The rows of a group lie close to one hidden flat surface of 11 dimensions, which may be shifted away from zero. Surfaces can cross.
In the rows, zero is written as 128.
Some rows, each with its group after it:
[136 108 120 174 126  70 131 101 163 145 157 153  36  99] | suzo
[136 110 132 184  92 110 126 119 151 182 172 132 144 126] | reku
[ 71 119  65 127 125 143 143 132 185 156  92 127 120 165] | Vasa
[133 108 158 101 163 161 168 126 169 145 178  59 118 136] | Vasa
[117 108 139 123 107 175 151 120 113 108 118  91 101  78] | reku
[106 143 143 135 118  96 115 148 101 108 184 111 174 172] | zokem
[119  77 115 126  83 137 116 161 155 138  81 118  83 119] | Vasa
[101 159 146 119 140 187 146 132 142  80 154 137 159 158] | reku
[ 79 102 208 148 121  80 149 116 145  86  74  91 142 181] | reku
[136 116 154 105 161 124 107 160 139 114 104  76 121  68] | zokem
[130 105 157 157 125 107 158 141 133 102  63 135 141 100] | zokem
[123 119 116 133 110 128 112 176 134  99 156 109  89 108] | suzo
[125 131 144  65 111 104 144 152 101 154 101 140 159 193] | suzo
[ 96 170 124 119  69 138 144 143 121 138 116 127 144 162] | suzo
[109 132 103 149 142 168 105 132 142 142 174 140 150  91] | Mumu
[104  97 139  74 218 146 131 121 110 134 169 183 156 118] | Vasa
[180 161 125 188 143  86 108 113 157 178 138 115 178 113] | zokem
[179 125 142 128 148  94 129 115 119 128 133  99 114 129] | zokem
[165 123 166 136 126  92 133 110 141 146 159 122  90 131] | suzo
[145 138 116 144 123 117 133 133 164 139 170  93 104 136] | Mumu
[151 116 127 112 105 107 124 162 117 117 135 167  75 114] | Mumu
[161 108 164  91 135 148 137 137 116 143 150 144 125 128] | Vasa
[138 132 124 106  97 117 130 109  54 127 117 170 117 126] | Mumu
[104  89  46 133 106 123 113 153 138 188  85 165 132 123] | zokem
[147 123 110 147 174  58 155 129 129 140 172  82 141 126] | reku
[132  90 125 109 134 169 112 100 115 120 100 113 110 120] | Vasa
[ 89 124 126 129 110  79  91 145 104 136 158 156 121 150] | reku
[ 60 141  84  94  89 142 110 197  73 129 138 129 181 119] | Mumu
[163 118  20 127 173 107 145 149 122 148 164 103 138 123] | suzo
[154 169 119 122 136 164 126 131 144 131 120 157 142 129] | reku
[ 66  81 131  83 145 124 157 172 134 110  84 120 122 142] | Mumu
[ 79  64 181 159  93 142 105 101 154 109 127 115  86 151] | Mumu
[116 107 172 131 150  90 128  84 145 153  96 162 166 214] | zokem
[141 129 103 120 114 142 136 146 124 150 143 148 149 143] | Vasa
[139 162 139 124 146 139 136 123 152 104 127 140  72  83] | reku
[129 118 106 100 157  85  98 157  93  95  74 113 138 132] | reku
[135 106 153 156 117 121  72 156 156 154  97 136 150  94] | Mumu
[162 136 153  93 114  99 123 137 114 145  71 137 126 151] | zokem
[125 114 116 139 143 113 131 124 136 148  89 155 143 121] | zokem
[115 103 153 163 107 115 109 114 147 164 161 176 115 129] | reku
[123 110 147 131  78 180 143 106 124 128  28 154  95  91] | Mumu
[147 122 108  91 129 166 162 110 159 153  59 126 109 163] | Mumu
[119 112  89 155 121  92 125 142 142 110 101 103 133 162] | Vasa
[ 98 163 155  68 108 141 106 127 128 141 147  84  84 147] | suzo
[145 162  84 128 136  91 147  96  92 145 169 178 145 183] | zokem
[115 113 158  95 108 132 179 196 186  87  84  93  61 147] | Mumu
[ 79 151 150 122 175  98 104 143 169 148 143 128 133 102] | Vasa
[169  97 137 141 164  87 163 183 154 118 161 168 156 148] | suzo
[119 132  54 120 129 109 182 102 110 150  87 207 106 155] | zokem
[140 122 151 105 151  92  98 171 159 165 143 196 127 137] | suzo
[ 99  89 112 138 152  97 116 105 104 131 104 231 131 141] | Vasa
[ 92 149  93 122 142 172 150 120 166 145 128  94 132 119] | Vasa
[163 126 133 112  66 106  96 168 149 155  84 111  81 148] | Mumu
[ 95 139  96 131 125 176 111 159 153 129 143  97 163 120] | reku
[139 173  99 132  91 118 151 171 142 159 121 123 155 131] | suzo
[134 173 162 121 145 140 164  81  77 105 123 132 156 109] | Mumu
[129 104 118 133 190 155 141 116 157 101 164 188 121 134] | suzo
[138 157 165 109 158 130  99 100 168 150 135  86 108 132] | zokem
[155 106 112 177 163 130 132 146 156 144 135 167 195 111] | suzo
[150 122 119 156 142  53  75 145 128 179 150 157 140  98] | zokem
[144 102 130 130 123 104 152 104  72  72 122 163  71 131] | Vasa
[115 187 100 141 182 140 120 141 122 117 121 159 203  88] | Vasa
[129 105 101  90 125 134 135 172 102 106  92 148 140 143] | suzo
[ 92  99 144 149  89 189 123 137 110 136 126 113 183  84] | reku
[118 127 139 153 138  85 124 131 149 116 184 165 112 168] | reku

New rows. What belongs after each?
[130 146 129 115 105  73 139 153 142 165 148 127 103 154] | suzo
[ 68 110 124  91  72 128 124  83  73 216 192 127 100 118] | reku
[122 116 126 127 134  82 130 123 134 173 147 112 140 148] | suzo
[ 79  77 104 167  86 106 164 111  95 127 135 118 123 130] | Mumu
[ 38  86 101 155 139 131  83  70 128 168 133 143 160 146] | suzo
[175 130 150 135 132  99 124 111 139 153 133 129  82 100] | suzo
[140  76 137 154 124 132 149  67  98 121  60 117 122 107] | suzo
[126 119 169 123  85 106 139 183 152  93 130 113  81 147] | Mumu
[ 84  92 137 113 140 126  68 122 123 144 139 117 156 152] | Mumu
[164 121 110 123  61 155 177 185 144 119 114 115  79 118] | Vasa
[108 113 111 153 152 127 132 141 139 110  99 145 131  84] | Vasa
[122 130 212 174  89 121 118 141 148 112  66  95 149  85] | Mumu
[ 97 127  80 152 118 117 113 132  94  86 110 137  91  73] | Vasa
[171 128  85 153  81 131 160 161 116 138  55 121 156 105] | zokem
[168  97 140 169  87  90 152 104  94 140 105 134 148 154] | suzo
[122  95  91 151 110 135  98 119  94 119 101 143 130  99] | Vasa
[133 118  74 101 127 195 109 155 128 179 133 138 189 126] | Vasa
[120 184 152 140 149 114 102 138 133 124 172 115 176 114] | zokem
[ 81 107 118 119 135 137 124 123 128 120 130 114 129 143] | suzo
[185 159  94 106 168  75 100 140 114 123  91 164  99 117] | reku
[144 124 123 126  83 152  45 133 127 192 110 186 175 160] | zokem
[141 119 136 130 142 144  72 114 168 168 144  85 140 133] | zokem
[149  77 103 166 111 127  74 153  98 105 171 133 144 120] | suzo
[152  94  83 165 120 245 114 137 152 165 190 164 176  67] | reku
[144 100 145 202 128 138 150 103 138  94 126 114 130  86] | zokem
[127 174 125 108 148 141 170 130 170 161 100 115 134 114] | suzo
[105 136 133 108 144 125 112 145 102  69 133 144  71  84] | reku
[145 100  92 161 102 151 143 114 135 128 107 122 111 112] | zokem
[130  76 102 114 138 134  71 146 105 113  87  91 139 120] | Vasa
[ 88 107 120 143  84  89 123 160  77 132 128 121 186 132] | Mumu
[168  87  50 196 102 115 144 152 100 107 103  79 142  71] | suzo
[ 93  68 117 127 127 123 114 143  75 104 199 162 159 164] | reku
[124 115 105  82  77 146 102 130  79 130  94 153  94 155] | reku
[100 146 156 124 172 115 112 115 156 130 156 172  90  94] | reku
[122 131 104 111 100 124 123 188 122 118 148 156  66  86] | Mumu
[169  92  91 134 150 100  88 168 104 156 112 148 155  74] | zokem
[169 107 105 209  92 145 116  77 130 155 140 171 159 146] | zokem
[123 135  80 120 143 116  81 149 139 191 122 127 200 141] | reku
[130 133 155 111 166 148 117 113 114 130 122 198 175 131] | reku
[116 131 147 108  93 134 187 113  79  85 175 104 119 186] | reku
[107 113 121  12 229 154  76 137 110 136 122 130 124 118] | zokem
[131 132 124 138 156 128  98 130 120 102 101 104 151  95] | Vasa
[147 162 156 125 116 157 166 108 152 172 152 169 141 142] | Vasa
[134 152 135 121 125 151 122 110 123 143 123 147 130 117] | Vasa
[101  57 140 160 116 178 107 163 144  61 117 148 162 160] | reku
[ 45 122  99 105 103 189  99 115 168 161 117 148 109 154] | zokem
[167 155 119  93 162 113 137 108 116 139 128 170 137 172] | reku
[110 108 118 134 164 160  91 129 166 152 113 114 161  94] | zokem
[106 169 123  83 131 141 134 160 153 125 143  55 146 173] | Mumu
[143 124 117 123 108 151  60 100 120 176  99 153 115  93] | Mumu
[151 123  66 121 107 112 162 140 107 125  94 183  96 140] | suzo
[147  99 108 139  80 173 165  83 133 170 120 160 127 185] | Vasa
[127 100 110 142 120 131 156 152 163 118 106 101 116 137] | Vasa
[125 132 154 115  88 117 112  86 136 149 109 121  76 181] | Vasa
[191 172  98 121 114 216 131  89 101 102 135  99 117 101] | suzo
[149 165 113 150  84 141 179 116 127 134  72 244 120 139] | Vasa
[155  99 167 131 127 113 166  82 113 125 162 140 105 171] | Vasa
[149 124 132 139 117 123 207 113 123 113 184 133  96 147] | Vasa
[154 145 147  90 164 124 171 109 125 107 121 135  84 123] | Mumu
[114  99 132 158 127 122 115 162 183 138 129 106 129 118] | Mumu
[100 136 111 142  95 125 149  94 124 142  99 112 104 134] | suzo
[110 125 111 100 135 100 138 111 127 139 162 129  70 164] | suzo
[139  83 105 116 126 187 172 134 145 127 123  92 111 120] | Vasa
[135 154 128 122 139 144  91 150 147 123 192 135 111 110] | Mumu
[108 105 159 153  66 150  87 113 133 128 133 125 115 153] | Mumu
[ 70 145 123 132 166 141 125 144 185 163 134 111 179 114] | suzo
[132 123 157  74 167 201 104 163 120  87 128 112 171 126] | suzo
[ 95 158 138 138 142  95 113 155 138 145 134 131 196 141] | zokem
[100 132 110 147  81 188 114 112 140 148 108 116 140 114] | Mumu
[124 125 143 168 126 126 149 138 163 122 159  92 169 161] | Mumu
[117 106 157 132 175 118 151 117 160 133 135  37 135 101] | suzo
[ 80 140 144  82 147 176 131 103 121 121 169 158  84 107] | reku
